There are 8 hidden switches. A switch that is on adds its own fixed numbers to the row, and there is some noise. The rows also spread widely along 13 directions, which tell nothing about the answers.
(in the rows, 128 means zero)
Some rows, each with its switches (1 for on, 0 for off) after it:
[ 94 134 149 129 129 134 158 129 117 112 176 132 130 129 148  80 131 161
 113 165 149 107 145 168  73 126 142 182 129 114 110 121 157]
1 0 0 0 1 0 1 1
[ 91 122 124 134 163 133 130 102 113 116 118 142  96  99 149 127 165 145
  91 110 156 152 154 117 119 145 127 140 143  79 152 101 134]
0 0 0 0 1 0 1 1
[105 121 131 126 139 115 146  83 120 146 172 127 148 156 160 104 117 164
  97 146 173 125 132 129 141 121 110 151 145 148 113 140 108]
1 0 0 1 1 1 0 0
[ 83 156 110 171 165  98 150  81 106 144 101  83 125 110 134 144 170 166
 113 102 164  79 148 136  98 102  77 193 132 159 152 167 107]
1 0 0 1 1 1 0 1
[128 129  66 127 110 152 144 131 119 154 122 131 130 104 155 133 175 132
  99  89 152 114 155 154 112 140 112 113  82 142 166 118  63]
0 0 0 1 1 0 0 0
[123 132 110 130 153 143 155 131 136 165 138 145  86 133 130 108 175  86
 153 128  77 102 127 168 129 150 102 155 102 114 169 105 103]
1 0 0 0 0 0 1 1
[107 148  90 110 157 148 141 123 160 125 131 135 129  98 153 111 173 114
 114 134 111 112 176 138 102 177 117 132 107 121 150 129  88]
1 0 0 0 1 0 1 0
[115 124 125 142 105 141 189 144  93 132 130 116 100  99 118 105 193 155
 132 116 118  94 126 181  42 100 150 186 115 130 144  92 168]
1 0 0 0 1 1 1 0
[119 136  91 146 169 135 130  86  76 197 154 179  98 159 159  94 156 170
 138 103 186 149 119 182 131 146 110  96  82 172 161 167  71]
1 1 0 1 1 0 0 0
[115 116 148 116 159 136  94  89 108 109 139 187 121 119 178 107 140 205
 104  93 184 199 139 133 119 159 153 108 160  76 151 129 134]
1 0 0 0 1 1 1 1
[125 100 118 145 119 139 139 154 121 126 146 138 105 117 160 124 164 128
 131  86 134 128 140 173 133 137 127 210 124  72 176  96 105]
1 0 1 0 1 0 0 1
[117 115 160 153 134  90 143 140 198 112 115 102 173 125 136  81 125 155
 140 119 122 109 142 157 119  99 163 197 185 120 134 153 141]
1 0 0 1 0 0 0 0
[132 146 121 123 151 114 119 105 138 141 131 108 161 106 163 138 135 128
 134 134 105  99 125 152 126 134  89 111 156 112 148 156 119]
0 1 0 1 0 0 0 1
[134 164 113  88 148 152  93  89  62 157 156 161 135  98 179 126 168 225
 153 112 143 151 109 173  70 168  97  84 132 104 152 167 121]
1 1 0 1 1 1 1 1
[124 132 111 125 143 110 128 118 156 108  85 108 142  77 147 153 185 138
  99  82 137 115 162 110 130 127 120 137 181 104 164 124 119]
1 1 1 1 1 1 0 0
[117 114 116 135 156 111 115  99 136 141 109 144 128 130 128 137 146 135
 102  88 129 160 145  85 200 139 103 162 144 116 165 129  85]
1 0 0 0 0 1 0 0
[131 124 116 155 157 114 111 104 138 101 118 139 141 109 129 175 113  75
  75 114 123 116 141 149 139 105 121  67 144 150 188 112 165]
0 1 0 0 0 0 1 1
[ 79 156 143 150 162  88 124 127  58 111 146 145 128 120  97 124 135 179
 100 141 155 127 132 122 116 105 109 192 137 138 136 139 180]
1 1 1 0 1 0 0 1
[115 109 155 168 122 126 128 114 159 106 174 109 155 100 116 141  83 156
 122 141 145 139 107 206  54  97 145 191 128 121 145 123 194]
0 0 0 1 1 0 0 1
[124 113 103 150 141 137 113 126  81 106 161 157 144 145 188 141 112  97
  82  99 164  99 150 182 144 120 118 102 120 126 188 112 120]
0 0 1 0 1 0 1 1
[ 94 105 151 164 156 144 128 116 130 106 189 180 116 154 115  99  85 125
  93 160 184 174 119 200 109 135 159 165 104 114 143 110 169]
0 1 0 0 1 1 0 1
[114 159  92 146 139 135 161 160 157 150 136 134 127 138 107 107 155  84
 129 148  91  69 149 186 111 133 100 169  69 174 163 139  95]
1 1 0 0 0 0 0 1
[ 97 191 115 115 173  85  93  95 122 129 107 120 188 103 121 141 155 205
 100 121 145 115 158 101 111 129  84 107 156 181 134 195 114]
1 1 1 1 1 1 0 0
[ 87 132 129 148 127 119 181 114 181 122 132 102 112 104  84 120 153 146
  75 150 143 118 167 129  74 104 142 184 108 173 120 101 147]
1 0 0 0 1 0 1 0
[118 120 117 124 124 149 171  84 143 158 164 111 117 119 136 130 148 135
 108 150 128 113 131 148  95 132 100 156 110 144 134 111 109]
1 0 0 0 1 1 1 0
[110 134 123 138  93 134 171  89  83 152 181 102 104  95 131 149 152 203
  58 147 195 134 149 126  85 104  80 172  90 163 114 118 111]
1 1 1 0 1 0 0 1
[ 93 138 131 134 174 116 168  56  85 167 148 122  92 130 147 117 162 144
 120 153 145 105 112 130 116 121  87 126 152 142 123 129 148]
1 1 0 1 1 1 1 0
[ 97 114 108 158 166  97 129  80  52 139 146 155 108 157 115 162 127 127
  69 110 156 131 122 101 194  96  80 158 133 163 166 114 135]
1 1 0 0 1 1 1 0

New rows. What belongs after each?
[135 134 111 129 132 142 135 129 187 151 122 110 115  87 112 162 166  88
 121 124  83 118 140 150 123 142  89 143 112 111 174 109  98]
0 1 1 0 0 0 0 1
[106 120 125 141 160 127 143 151 182 109 106 146 129 115 112  96 153  91
 117 127 103 114 149 176  99 130 169 134 142 118 161 108 163]
0 1 0 0 1 0 1 0
[100 142 117 160 150  96 124  95  85 101 110  85 165 108 183 168 144 148
  87  88 157  57 165 125 128  99  76 173 173 131 169 158 118]
1 0 1 0 1 1 1 1
[138 101 112 153 121 136 164 105 140 166 144 129  79 114 119 142 172 103
 120 105 130 133 130 164 109 118 121 135  97 142 171  87 116]
1 0 1 0 1 0 0 0
[100 123 164 146 144  92 128 133 109 109 167 142 158 142  78 115  93 117
 106 167 106 121 123 136 136  87 134 154 145 141 126 108 209]
0 0 1 0 0 0 0 0
[143  94 166 131 113 147 146  92 174 157 169 121 131 127 186  95 114 160
 139 136 150 154 115 188 100 136 143 124 139  85 129 130 118]
0 0 0 0 0 0 0 1
[132 114  95 123 134 130 112 108  46 112 153 153 159 128 170 164 119 116
  77 108 135 112 123 135 166 114  93 105 148 121 168 115 135]
0 1 0 0 1 1 1 0
[100 167 117 100 158 141 157 156 156 125 110 144 139 134 187  47 194 148
 137 137 136  69 170 174  83 165 142 134 153 109 132 145  98]
1 1 0 1 1 1 1 1
[101 163 126 109 157 138 117  95 132 132 161 123 176 119 154  97 129 187
 141 161 133 112 133 180  54 149 116 127 131 136 122 175 131]
0 0 0 1 1 1 1 0
[146  81 142 123 148 136 122  61 133 155 164 141 121 108 181 143 118 119
 136 119 132 175 100 152 130 142 127  77 157  68 151 110 144]
0 0 0 0 1 0 0 0
[ 83 153 143 145 199 120 147  69 110 141 133 153  95 132 176  73 158 160
 123 151 180 117 143 159  93 144 130  99 139 134 130 165 136]
1 1 0 0 1 0 1 1
[111 145 106 146 176 149 154 100 158 143 135 154  94 123 142 111 165  77
 107 142 146 104 162 187  87 147 136  62  92 175 164 126 121]
1 1 1 0 1 0 1 0
[119 137 146 144 143  96 114  62 104 128 153 134 160 117 100 155  90 167
  78 140 151 144 118 123 106  76 124  50 140 199 134 129 197]
0 0 0 1 0 0 1 0
[140 118 108 133 108 151 131 147 123 116 155 159 137 108 120 121 125 108
 116 120 124 141 127 192  89 124 162 103  97 130 164  96 161]
0 0 0 1 0 0 0 0
[114  89 136 141 100 114 152 119 127 123 170 138 124 141 138 128 112 167
  57 114 196 150 142 123 144  97 134 174 132 136 128  89 123]
1 0 0 1 1 0 0 1
[101 150 132 137 138 119 170 134 101 178 148 117  85 121  97 104 193 161
 151 146 107 103 118 162  86 120  90 204 101 133 134 126 130]
1 1 1 0 1 0 0 1
[ 91 171  97 133 190  99 110 112 182 125 115 128 153 124 110 141 143 117
  90 131 118  98 174 125 137 139  97 123 134 186 164 157 101]
1 1 1 1 1 0 1 0
[101 132 125 163 161 136 161 126 164 128 101 118 111 117 190  73 175 142
 138 109 162  85 151 212  74 137 150 157 146  97 161 148 115]
0 1 0 1 1 0 1 1
[100 133 104 145 188 138 133 106  93 118 146 167  85 113 151 106 141  74
 130 136 131 142 141 143 163 173 114 164 130  76 161 119 125]
1 1 0 1 0 0 0 0
[ 81 154 134 131 140 116 141 109  79 111 168 100 144  97 160 127 133 173
  98 157 157 102 162 119  98 134  87 215 136 101 116 145 126]
1 0 1 0 1 0 0 1
[122 119 133 157 126 131 168 107 141 143 133 101 149 134 149 110 137 118
 123 132 123  70 130 190  94 100 123 142 125 158 146 134 134]
0 0 0 0 0 1 1 0
[118 152 111 133 143 111 134 119 168 157 107 120 153 128 163 103 167 185
 110 105 163 105 158 157 108 128 119 117 132 168 146 175  74]
1 1 0 1 1 0 0 1
[ 97 145 118 139 188 104 152 100 130 154 113 136 103 143 139  89 165  88
 141 137  99  84 143 124 152 133 103 127 147 135 146 130 116]
1 0 0 1 0 0 1 0
[118 132 110 126 109 170 134 161 114  93 171 137 165 103 150 106 125 151
 124 144 125 116 134 217  64 148 143 212 106  94 152 131 141]
0 1 0 0 1 1 1 0
[106 146 131  98 107 124 164 104 100 179 132 101 108  95 139 113 212 220
  96 129 153 127 147  88  87 127  87 128 123 115 103 112  97]
0 0 1 0 1 0 0 1
[148  94 150 155 108 117 156  95  98 125 145 113 121 106 160 157 147 139
 107  96 159 114 115 170  95  78 132 104 161 124 156  95 173]
1 0 1 0 1 1 0 1
[ 83 158 106 155 203 114 144 101  86 153 109 161  86 149 144  83 179 113
 115 121 149  96 163 135 162 144 101 128 113 162 165 152  90]
1 1 1 0 0 0 1 0
[127 123 133 112 106 139 131 118  92 146 201 151 128 116 118 124 129 185
 109 142 146 169 120 146 102 131 124 147 103 130 125 108 144]
1 0 1 0 1 0 0 0
[148 131  98  82 100 144 147  94 128 194 112 131  89  93  97 165 226 185
  97  87 112 148 118 108  82 116  98  40 103 154 150  72 113]
0 0 0 1 1 1 1 1
[ 94 137 153 124 130 113 153 106 123 135 131 108 130 117 114 108 157 183
  84 152 138 116 149 109 123 107 106 170 153 133 112 125 137]
0 1 1 0 0 1 1 0
[118 144 133 117 149 136 132  75 159 181 144 117 102  87  99 146 153 174
 135 152 105 171 113 124 103 153  75 143 101 117 134 138 108]
0 1 0 0 0 0 0 1
[118 130 123 133 144 101  95 162  82  69 117 156 163  81 107 142 137 142
 129  84  95 143 130 133 118 116 153 171 165  85 173 117 201]
1 0 0 0 1 0 0 0
[ 99 156 126 155 170 112 150  53  94 121 119 131 120  98 113 144 154 147
  85 133 167 113 146 139  50  94 135  42 120 200 142 130 193]
1 0 0 0 1 1 1 0
[132 150 118 105 165 116 126  95 118 158 150 143 164 144 146 118 138 125
 137 148 101 100 117 147 128 134  96  76 144 154 135 160 123]
1 1 0 0 1 1 0 0
[ 93 148 130 100 181 113 106  97  95 103 154 138 155 106 149 121 113 115
 111 164 108 138 140  77 168 165  94 135 177  63 123 126 145]
0 0 0 1 0 0 0 0
[116 133 166 118 156 107 130 125 164 136 133 142 131 123 149  81 161 172
 140 134 128 135 138 148 107 141 145 124 178  92 125 140 145]
1 1 1 0 1 0 0 1
[ 99 145 113 133 127 121 131 104  57  85 127 124 155  87 169 139 146 206
  59 111 192 121 168 109 107 116 117 161 153 130 133 148 136]
1 1 0 0 1 1 1 0
[135 173  86  97 108 161 132 152 177 110 150 123 166  90 103 149 143 114
  99 156  82  91 157 168  67 143 101 127  86 166 151 116 122]
1 1 0 1 0 1 1 1
[134 123 104 133 104 145 141 117 125 130 166 134 130 104 120 161 131 122
  78 132 146 130 133 165  80 114 124  97  76 153 155  92 139]
0 0 0 0 1 0 0 1
[133 145  92 119 123 171 132 154 144 150 101 157  94  77 127 101 223 173
 137  84 130 144 150 207  43 160 154 107  76 126 178 124  97]
0 1 1 0 1 0 1 0
[127 124 109 175 154 116 110 109 111 142 111 138 129 107 150 143 147 152
 129  76 157 134 115 201  99 110 128 122 117 131 193 161 132]
0 1 0 0 1 0 0 1
[131 125 106 130  88 128 157 130  95 139 139 121 150 109 155 114 159 201
  85  95 178 118 155 149  89 102 136 143 105 162 131 135 103]
1 0 0 0 1 0 0 0
[140  99 119 140  89 120 131 106 109 157 151 122 129 132 138 177 142 192
  66  78 169 138 125 140 149  91  83 176 124 160 174 113  88]
1 1 1 0 1 1 1 1
[ 64 137 130 131 182 116 153 146 169 123 157 169 127 192 113  45 128 106
 103 167 135 106 167 140 150 143 155 176 130 150 120 116 125]
1 0 0 1 1 0 1 0
[104 141 115 123 178 109 101 116 165 147 134 148 147 147 113 128 138 116
 108 131 106 119 137 134 157 133 101 112 147 150 161 136 116]
0 1 1 1 1 0 1 0
[100 126 134 147 149 120 127 113  98  92 139 150 132 109 143 106 123 150
 103 124 156 140 152 133 124 126 146 160 143 114 143 127 157]
1 0 0 0 0 0 1 0
[ 98 173 101 109 135 154 113 139 134 145 141 143 140 109 120 102 158 197
 106 143 131 139 162 146 102 167  90 173  77 138 140 162  67]
0 1 0 0 0 0 1 1
[ 86 137 106 164 159 109 172 127 104 105 116 124 130 129 163  97 153  99
  90 132 161  69 175 146 132 114 130 176 136 137 143 136 125]
1 1 0 0 1 0 0 0
[ 60 155 135 143 171 129 156 115  60  99 128 168  84 106 154  40 166 185
  91 153 210 159 181 111 121 165 152 179 125  90 101 136 137]
1 1 0 0 0 0 0 0
[132 137  99 134 129 128 141  98 157 149 146 101 149  91 107 180 139 106
  97 146 102 108 130 150  93 109  91 101 100 169 150 128 133]
0 1 0 0 1 0 0 0
[135  94 128 156 106 129 156  88 124 128 131  82 134  97 193 152 157 151
 104  82 161  94 141 166  99  98 115 166 163 116 164 125 115]
1 0 1 0 1 1 1 0
[153 129 108 121 103 138 131 165 112 121 141 157 144 133 135 126 155 100
 118  99 114  94 136 181 121 117 133  94 119 141 176  90 133]
1 0 1 1 0 1 0 1
[104 153  97 150 151 120 156 141 131 114 119 125 114  92  87 137 158  79
 122 136  89  98 143 146 110 127 116 181 114 134 163 115 150]
1 1 0 1 0 0 0 0
[140 124 117 144 115 134 144 100 112 166 146 129 125 116 130 145 153 184
 120 103 152 131 110 185  80 108 110 134  99 164 160 145 121]
1 1 0 0 1 1 0 1
[157 124  99 117  73 140 145 147 140 140 124 100 152 108 153 158 169 161
  75  89 127  88 159 137 133 109  84 160 122 152 165 115  65]
1 1 1 0 0 1 1 1
[ 99 115 118 169 167 102 124 110 101  91 115 144 148 133 149 137 129 103
  58 105 182 106 163 133 159  99 132 111 163 140 167 122 147]
0 1 1 0 1 1 0 0
[ 67 171 121 160 182  63 167 126  82 141  67 123 130 146 116  75 204 167
 114 108 144  54 166  97 126  88 122 147 151 184 125 164 136]
1 0 0 0 1 0 0 0
[112 147 127 161 120 105 139 142  44 120 173 142 143 137 117 124 125 173
 111 123 164  88 122 194  72  75 127 147 102 184 148 130 186]
1 0 1 1 1 0 0 1
[121 103 118 159 155 105 116 110 115 128 153 124 146 116 104 186  97  79
 114 126  89 127  99 146 163 105  89 181 141 116 174 115 164]
0 1 0 0 1 0 0 0
[123 115 150 175  88 106 175 118  99 142 155  79 142 125 121 143 124 152
  92 132 150  74 125 169  91  49 107 174 117 167 137 116 160]
0 0 1 0 0 0 0 1
[131 123 134 136 126 147 137  98 170 137 147 124 128  99 143 130 147 169
 117 121 150 139 135 194  64 130 138 134 125 148 154 137 125]
1 1 1 0 1 1 1 0
[110 129 122 181 136 113 155 104 140 159 130 113 112 133 133 128 154 164
  99  92 180  93 142 190  78  85 127 144 111 198 169 135 123]
1 0 1 1 1 0 1 1
[112 124 132 144 152 128 115  86 128 130 125 154 125 130 161 114 146 195
 100  88 184 162 143 148 114 133 134 121 135 135 162 145 113]
1 0 0 0 1 1 1 1
[111 151 149 160 149 122 126  78  99 130 114 134 132  84 147 111 156 233
 124 103 191 141 129 197   4 101 166  63 122 159 145 167 181]
0 0 0 0 1 0 1 1
[ 94 172  84 135 162 137 113  99 109 140 118 151  99  84 100 142 170 169
  96 114 146 161 161 119 110 159  95 145  82 160 164 144  97]
1 1 0 1 0 0 1 0
[ 88 173 111 137 166 118 146  93  61 123 116 154 108 105 120 123 179 171
  83 134 177 121 154 119  87 124 112  97 106 164 134 133 151]
1 1 0 0 1 1 0 1
[109 138 129 152 128  92 133 151 107 139 142 140 137 148  85 120 145 165
 109 104 140 104 127 163 111  82 130 160 119 184 156 123 156]
1 0 1 1 1 0 0 1
[114 116 132 143 134 131 150 107  99 132 157 136 118 120 175 109 141 153
 122 116 164 125 133 170  98 130 135 146 128 107 141 125 133]
1 0 0 0 1 0 0 1
[121 129 124 121 148 117 146 103 129 140 157 117 115 101 132 155 145  99
 120 151  90 113 117 122 135 135  81 159 145  95 142 108 144]
1 1 0 0 1 0 0 1
[114 121 122 173 154 131 139 121 115 100 137 154 118 121 162 106 123  88
 118 115 160 113 150 192 110 128 154 127 114 123 173 126 148]
1 0 0 0 0 0 0 1
[105 136  97 135 125 120 141 131 111  96 121 142 138 119 113 152 146 122
  36 120 172 111 159 119 120 103 122  99 120 164 149  91 143]
0 1 0 1 1 1 0 1
[127 100 144 136 118 141 127  98 176 128 157 126 120  93  93 141 110 157
 106 131 127 191 115 159  88 119 146 149 123 122 148  96 161]
0 0 0 1 0 0 1 0
[ 77 171 120 144 166 118 158  66 118 103 125  98 105  65  97 168 144 108
  48 180 143 102 162  93  79 110  92  96 121 157 124 101 185]
0 1 0 1 0 0 1 1
[ 82 165 125 141 163  95 141 137 123 111 113 100 143 114 137 121 165 131
 111 137 120  46 161 139 106 110  96 183 166 135 145 145 145]
1 1 1 1 1 0 1 1
[136 111  99 166  91 148 169 123 146 136 143 119 112 103 153 141 150 141
  78  98 187 118 153 200  73 105 139 141  80 167 168 116 104]
1 1 0 0 1 0 0 1
[131 143 112 110 114 149 121 156 150 124 161 142 166 136 126 122 128 124
  97 147 116 112 152 172 125 147 101 138  96 134 153 124  92]
0 1 1 0 0 1 0 1
[ 92 169 134 151 189 116 155  52 134 127 106 119 109 100 131 125 165 111
 110 149 135  86 157 135  72 125 109  64 131 169 142 141 161]
1 0 0 0 0 1 1 1
